The rows are grouped in 3 ways, from coarse to fine. Each group lies inside one group of the grouping before and may be the whole of it. The rows also spread widely along 13 directions, which tell nothing about the answers.
In the rows, zero is written as 128.
Some rows, each with its group in each grouping after it:
[ 91 113 122 132 120 162 185 139 110 151 150  89 135  86 141  70 122  61
 148  81 111] -> Vedol Q722 sugid
[118 118 146  55 160 186 155 123  90 138  60 103 131 114 127 170 117 156
 108  90 199] -> Vedol Q825 somi
[ 91 143  94  73 148 140 124 101 131  92  81 101 104  84 126 118 145  96
 136  96 156] -> Vedol Q722 Vosi
[ 92 125 163 140 115 158  85 118 148 130 148 116 179 124 145 134 173 159
 130 124 120] -> Vedol Q401 suzer
[116 112  95 134 142 129 144 170 113 103  67 113 136 108 106 120 150 108
 123  71 130] -> Vedol Q722 kal
[144 143 132 175 119 119 137 161 132 129  85 165 165 142  81 129 126 152
 137 131  69] -> gomar Q938 kar
[130  92 171  98  97 167 136 133 138 128 153  91 129 115 117  74 147 152
 107 120 162] -> Vedol Q401 Seve
[113 125 120 164 143 187  76 106 150 135 181 135 165 111 167 145 115 136
 100 138  92] -> gomar Q92 keso
[139 102 135 171 122 155 143 186 179 120 139 150 145 131 123  96 113  89
 101  41 105] -> gomar Q92 Rutav
[133  96 184 134  92 143 121 111 153 117 164 124 147 110 130 119 176 174
 146 129 137] -> Vedol Q653 til
[123 124 160 138 105 141 101 172 157 111 131 135 199 144 130 148 128 144
 100 117 112] -> Vedol Q401 Ser
[198 149 177 160  70 115 158 162 167 144 181 147 188 159 127  78 123  89
 144 136 113] -> Vedol Q653 til
[ 88  96 191 140 119 192 139  93 118 142 150 112 151  92 171 139 175 171
 129 127 106] -> Vedol Q401 Seve
[116 122 146  83 109 158 158 109  80 192 154  96 156 121 100 136  78 154
 161 166 152] -> Vedol Q653 til
[144  62 190  55 115 151 173 142 111 125  86 102 144 121 148 190 143 141
 113 134 163] -> Vedol Q401 suzer
[136 103 114 114 101 129  78  70 149 185 203  98 127 144 108 102 126  92
 157 176 137] -> Vedol Q653 til
[110  48 176 103 101 131 180 148 121 149  83 108 131 128 116 151 144 106
 130 113  93] -> Vedol Q401 Ser
[102 111 129 138 113 117 121 152 132 151  99 109 133 142  61  83 164 135
 159  72 145] -> Vedol Q653 til
[ 81  82 159  83 115 163 135 207 117 108  84  86 172 128  94 139 115 163
  93  76 154] -> Vedol Q722 Vosi
[100 146 156 139 130 176 131  92 168 129 105 157 114 108 136 115 123 121
 107  85  71] -> Vedol Q401 Seve
[145 147 140 137 160 182 137 147 123 159  69 162 130 149  83 136  86 174
 100  82 130] -> gomar Q92 Rutav
[124 158 171  87 104 139 114  88 155 145 108 131 139 143 111 122 128 130
 132 167 107] -> Vedol Q401 Ser
[126 118 134 129 123  93 150 135 143 124  63 167 116 125  70 164 153 140
 176  73 124] -> Vedol Q722 Vosi
[189 126 132 106 114 109 174 151 137 110  91 161 126 120  82 143  98 135
 133 118 139] -> Vedol Q722 sugid
[100 155  96 159 129 156  46 113 177 108 169 135 162 116 131 110 130 131
 102 108 112] -> Vedol Q401 Seve
[145 107 178 119  87 160 145  77 149 181 204 120 123 126 124  88 115 112
 154 182  99] -> gomar Q938 kar
[141  96 150 126 107 140 133 158 121 161 132 129 180 151 112 166  94 135
 114 144 109] -> Vedol Q401 Ser

New rows. What belongs after each?
[143 114 166 156 115 127 166 138 143 121 102 182 125 110  74 145 136 194
 159  93 106] -> gomar Q938 kar
[115 113  95 146 145 146 132 132  99 178 102 116 136 133  95 124 112 111
 139  93 121] -> Vedol Q653 til
[163 158 174 103  92 115 125  70 138 166 150 133 131 140  90  99 160 163
 181 184 156] -> Vedol Q401 Ser
[130 115 200 100  77 115 145 174 129 135 103 135 209 158 103 184 112 168
 131 172  97] -> Vedol Q401 Ser
[133 125 133 124 110 149 172  98 100 170 163 102 144 104 150  99 127  89
 154 162 113] -> Vedol Q401 Seve
[111 143 138 117 121 139 130 136 162  82 101 135 147 104 137 124 140 118
 124 119  99] -> gomar Q92 Rutav
[ 94 123 135 110 133 110 186 163 103 112  25 143 147 107 100 181 144 135
 155  76 113] -> Vedol Q401 Seve
[136 166 116 163 126 132  92 125 177  98 134 155 171 123 156 126 142  89
 110 117  86] -> Vedol Q401 Ser
[149  65 107 114 130 138 126 158 114 119  88  99 144 132 125 152 121 102
  87 135 118] -> Vedol Q653 til
[158 128 137 134 134 164 152 101 134 156 133 134 119 119 141 113 117  89
 123 119 112] -> Vedol Q722 sugid
[144 153 151 122 149 168 106 109 167 160  85 159 144 170 144 165 104  78
  98  94 101] -> Vedol Q653 til
[136 130 182 117 126 168 184  98  93 206  67 138 133 151 106 142 106 137
 138 142  89] -> Vedol Q825 somi
[150  64 120 134 132 155 129 140 139 106 147 113 126 104 141 129 152 115
 109 106 145] -> gomar Q938 kar
[163 115 115 126 151 149 156 140 121  80 112 119 149  86 197 148 169  84
 107  95 163] -> Vedol Q401 Ser
[184  84  88 152 121 127  72 126 166 110 161 134 126 130 106 114 130 126
  89 133 138] -> Vedol Q401 Ser
[146  72 138 135 138 162 151 182  97 165  79 110 160 161 119 152 112 117
  92 129 105] -> gomar Q92 Rutav
[158  88 169 156 117 144 147 130 124 181  91 122 134 166 114 112 164 108
 127 120  97] -> Vedol Q653 til
[ 76 124 123 145 129 166  71  69 144 128 146 116 142  95 149 128 159 146
 123 150  78] -> Vedol Q401 suzer
[163 149 140  75 112 108 126  87 141 169 103 129 145 169 136 171 113  46
 151 201 104] -> Vedol Q722 Vosi
[ 86 139 124 131 117 105 147 146 138 106  93 119 139 103  99  92 180 117
 181  92 124] -> gomar Q92 Rutav
[ 67 125 145 147 108 108 114 143 166  96  89 133 137 110  88 110 197 141
 166  62 100] -> Vedol Q722 kal
[141  62 155  77 115 151 130 183 145 159 113  98 149 173 113 156 103  76
  93  85 160] -> Vedol Q722 kal
[115  71 113  94 176 187 152 139  75 142  60 101  93 100  94 146 122 181
 100  80 177] -> gomar Q92 keso
[109 140  97  49 124 136  98 133 145 148  96  97 118 150  54 101  67 103
 115 107 171] -> Vedol Q653 til
[153 131 156 158 118 127 160 120 110 156  85 151 162 140 138 161 146 111
 147 165  59] -> Vedol Q722 Vosi
[131 118 207 140 121 158 178 161  80 191  55 125 173 170 100 142 150 178
 142 147  98] -> gomar Q92 Rutav
[126 160 113 138 129 119  98 133 133 119 128 136 173 122 110 142 152 147
 158 123 150] -> Vedol Q722 sugid
[177 143 146 147 126 131 141 149 139 136  99 165 132 144  71 110 134 180
 140 105 152] -> gomar Q92 Rutav
[211  55 124 163 122 163 126 143 129 142 168 132 140 135 141 140 107 120
  78 143 120] -> Vedol Q722 Vosi
[117 145 159 142 104 129 139 144 137 204 113 155 165 176  69 132  94 125
 153 107  92] -> Vedol Q401 Seve
[117  87 121 131 129 149  96 124 145 124  96 129 122 127  93 141 122 151
 100 110 104] -> Vedol Q653 til
[110 130 120 156 115 143  78 164 133  99 155  97 191 118 125  95 174 155
 121 121 143] -> Vedol Q722 kal
[109 152 108 132 161 159  87 112 117 128  71 116 132 126 112 121 166 147
 117 106 139] -> Vedol Q722 kal
[154  88 141 150 134 170 164 180  53 155  69 104 174 134 108 130 123 188
  86 146 113] -> Vedol Q401 suzer
[ 83 196 138 147 103 103 155 146 113 120  80 137 184 112  92  99 142 147
 181 163  52] -> gomar Q92 keso
[119 153 136 139 137 153 135 144 119  60  94 139 179  82 153 151 152 174
 116 144 102] -> gomar Q938 kar
[128 113 203 111 106 157 153 136 153 133 114 154 173 134 154 189 114 133
 113 122  90] -> Vedol Q401 Ser
[130 131 238  85  55 134 136 188 124 136 135  92 226 169 104 117 150 189
 138 184 148] -> Vedol Q722 Vosi
[ 71  95 102 138 121 121 106 145 111 147 136  95 167 119 109 143 154 114
 166 108 125] -> Vedol Q722 Vosi
[ 91 103 114 118 120 122 120 139  95 155 109  76 156 132  99 108 167 124
 163 162 127] -> gomar Q92 Rutav
[144  91 162  86 124 144 136 135 149 152  81 120 117 158 102 143 130 105
 117  83 155] -> Vedol Q653 til
[132  68 104 170 117 145 114  82 158 144 209 108 108  91 163  90 167  56
 144 118 100] -> Vedol Q722 sugid
[136 120 146 215 124 153 127 159 107 136 129 146 194 128 124 128 159 183
 130 144  71] -> gomar Q938 kar
[ 91 151 165 116 142 170 131 142 155 110  75 147 144 116 122 145 135 145
 116  48 127] -> Vedol Q722 sugid
[142 119 166 109 111 143 193 154 115 140  76 140 144 127 110 140 101 127
 118 116 101] -> Vedol Q401 Seve
[133  39 139  99 109 108 140 133 108 161 135 115 149 129 107 218 131 133
 166 151 140] -> Vedol Q722 sugid
[108 196 114 155 126 153 129 122 172 127 149 183 157 104 118 120  54 107
 125  79  75] -> Vedol Q401 Ser
[ 93 114 143 134  99 100 136 133 134 144 114 140 167 128 103 168 144 127
 173 129  88] -> Vedol Q401 Seve
[ 79 131 166 102 104 124 114 184 152  71 100 119 213 120 133 172 167 156
 135  84 152] -> Vedol Q825 somi
[130 124 155 179  95 123 114 125 188  89 140 175 142 105 111 124 151 156
 135 109  61] -> Vedol Q722 kal
[141 121  73 118 166 139  99 162 155  79  77 143 122 115 109 151 131 117
  88  29 187] -> Vedol Q401 Seve
[128 110 158  98 138 175 113 108 115 149 107 105 160 140 160 169 150 129
 110 138 151] -> Vedol Q825 somi
[175 139 105 189 118 123 162 204 108 135 125 148 198 140 111 113  94 115
 122 136  88] -> gomar Q92 Rutav
[153  90 183 131 113 151 143 177 118 142 120 126 196 152 140 181 136 147
 113 130 129] -> Vedol Q722 sugid
[108 104 155 140 114 139 178 128 102 152 108 115 146 107 123 121 150 128
 162 113 101] -> Vedol Q653 til
[150 127 132 106 117 168 143 162  74 144  99  94 164 130  75  95  77 196
  91 170 141] -> Vedol Q653 til
[124 137 172 145 129 137 135 172 133  76  68 115 204 126 192 153 218 103
 117 113 109] -> Vedol Q722 sugid
[ 79  58 156 154 128 163 131 165 147 116 113 130 138 108 113 146 156 167
 123  52 111] -> gomar Q92 Rutav
[111 134 143 104 129 103 129 139 145  93  31 143 127 125  90 151 178 150
 148 113 115] -> gomar Q92 keso
[163  68 176 135  93 135 142 128 126 166 118 148 137 148  67 155 117 200
 131 148 112] -> Vedol Q825 somi
[126  57 153  99 117 130 156  91 118 157 112 121 121 116 130 190 151 121
 160 134 129] -> Vedol Q825 somi
[150 128 128 183 126 144  67 109 166 137 145 154 150 149 120 123 155 151
 119 155  88] -> gomar Q92 Rutav
[158 153 142 110 106 123  95  99 192 124 114 144 115 153 104  94 136  86
 122 137 107] -> Vedol Q722 Vosi
[180 114  88 161 109  78 101  92 205 100 142 177  85 116  85 108 149  92
 156  97 112] -> Vedol Q653 til
[ 96  19 139 154 121 151 153 149  87 191 103  63 120 138 115  90 186  94
 131 124  84] -> gomar Q92 keso
[145 147 100 173 146 131  99 124 112 115 109 136 156 112 115 117 180 172
 134 122 144] -> Vedol Q401 Ser
[138 118  99 158 140 122  95 136 167 131  85 139 123 150 105 115 156  70
 116  79 100] -> Vedol Q722 sugid
[132 157 130 127 119 114 181 185 105 136  75 121 165 130  87  88 139 119
 155  77 152] -> Vedol Q401 suzer
[154 128  79  97 158 157 132 134  90 112 116  90 153 101 161 142 119  95
 108 129 187] -> Vedol Q653 til
[122 106 168 134  90 105 152 127 153 105 111 154 131 102  78 129 173 186
 176  91 133] -> Vedol Q825 somi
[156  80 117  79 146 162 129 138  92 148 110  77 154 139 156 167 123  92
  98 143 179] -> Vedol Q653 til
[171  91 157 141 128 185 139 184 171 105 128 130 160 139 169 117 124  83
  53  41 147] -> Vedol Q825 somi
[113 145 133 134  99 103 146 148 163 151 114 137 136 141  75  74 128  79
 161  75 109] -> Vedol Q401 Ser
[119 124 149 156 136 183 142 175 107 162 119 128 178 136 116 124 104 155
 101  71 132] -> Vedol Q401 Ser
[136  90 105 189 161 157 136 194 104 173  53 137 132 159  64 105 132 139
  95  18 132] -> Vedol Q401 Ser
[135  73 145  67 133 153 104  87 156 128 103 109 108 133 152 182 140  91
 104 133 141] -> Vedol Q653 til
[ 86  97 148 109  98 121 142 162 140 136 118 112 176 132 119 157 118  96
 146 107  99] -> Vedol Q653 til
[156 168 142 106 143 147 129 130  99 156 103 126 167 146 115 142 132 159
 144 156 170] -> gomar Q92 keso
[ 81 122 183 111 102 153 131 133 119 166 139 100 189 136 138 139 152 138
 154 131 124] -> Vedol Q401 suzer
[121 129 153 118 122 141 170 163  99 128  71 126 176 128 125 156 118 139
 129 156  88] -> gomar Q92 Rutav
[113 109 141 157 123 152 100 157 154 151 144 146 175 146 113 159 111 138
 123  68 122] -> Vedol Q653 til
[146 131 146  77  89 113 140  96 135 137 149 115 131 116 100 111 121 129
 158 180 145] -> Vedol Q401 Ser
[150  91 170 141 102 131  96  83 127 187 157 132 156 157 113 169 156 169
 161 189 115] -> Vedol Q653 til
[110 140 125 127 108 142  93 139 164 111 142 108 164 127 126  91 131  95
 111 132  99] -> Vedol Q722 sugid
[100 122 183 136 117 148 177 116 104 194  87 105 149 149 143 113 176  84
 170 149  71] -> gomar Q92 Rutav
[151 142 209 120  95 115 147 130 181 130  89 153 151 162 134 137 183  91
 151 112  99] -> Vedol Q722 kal
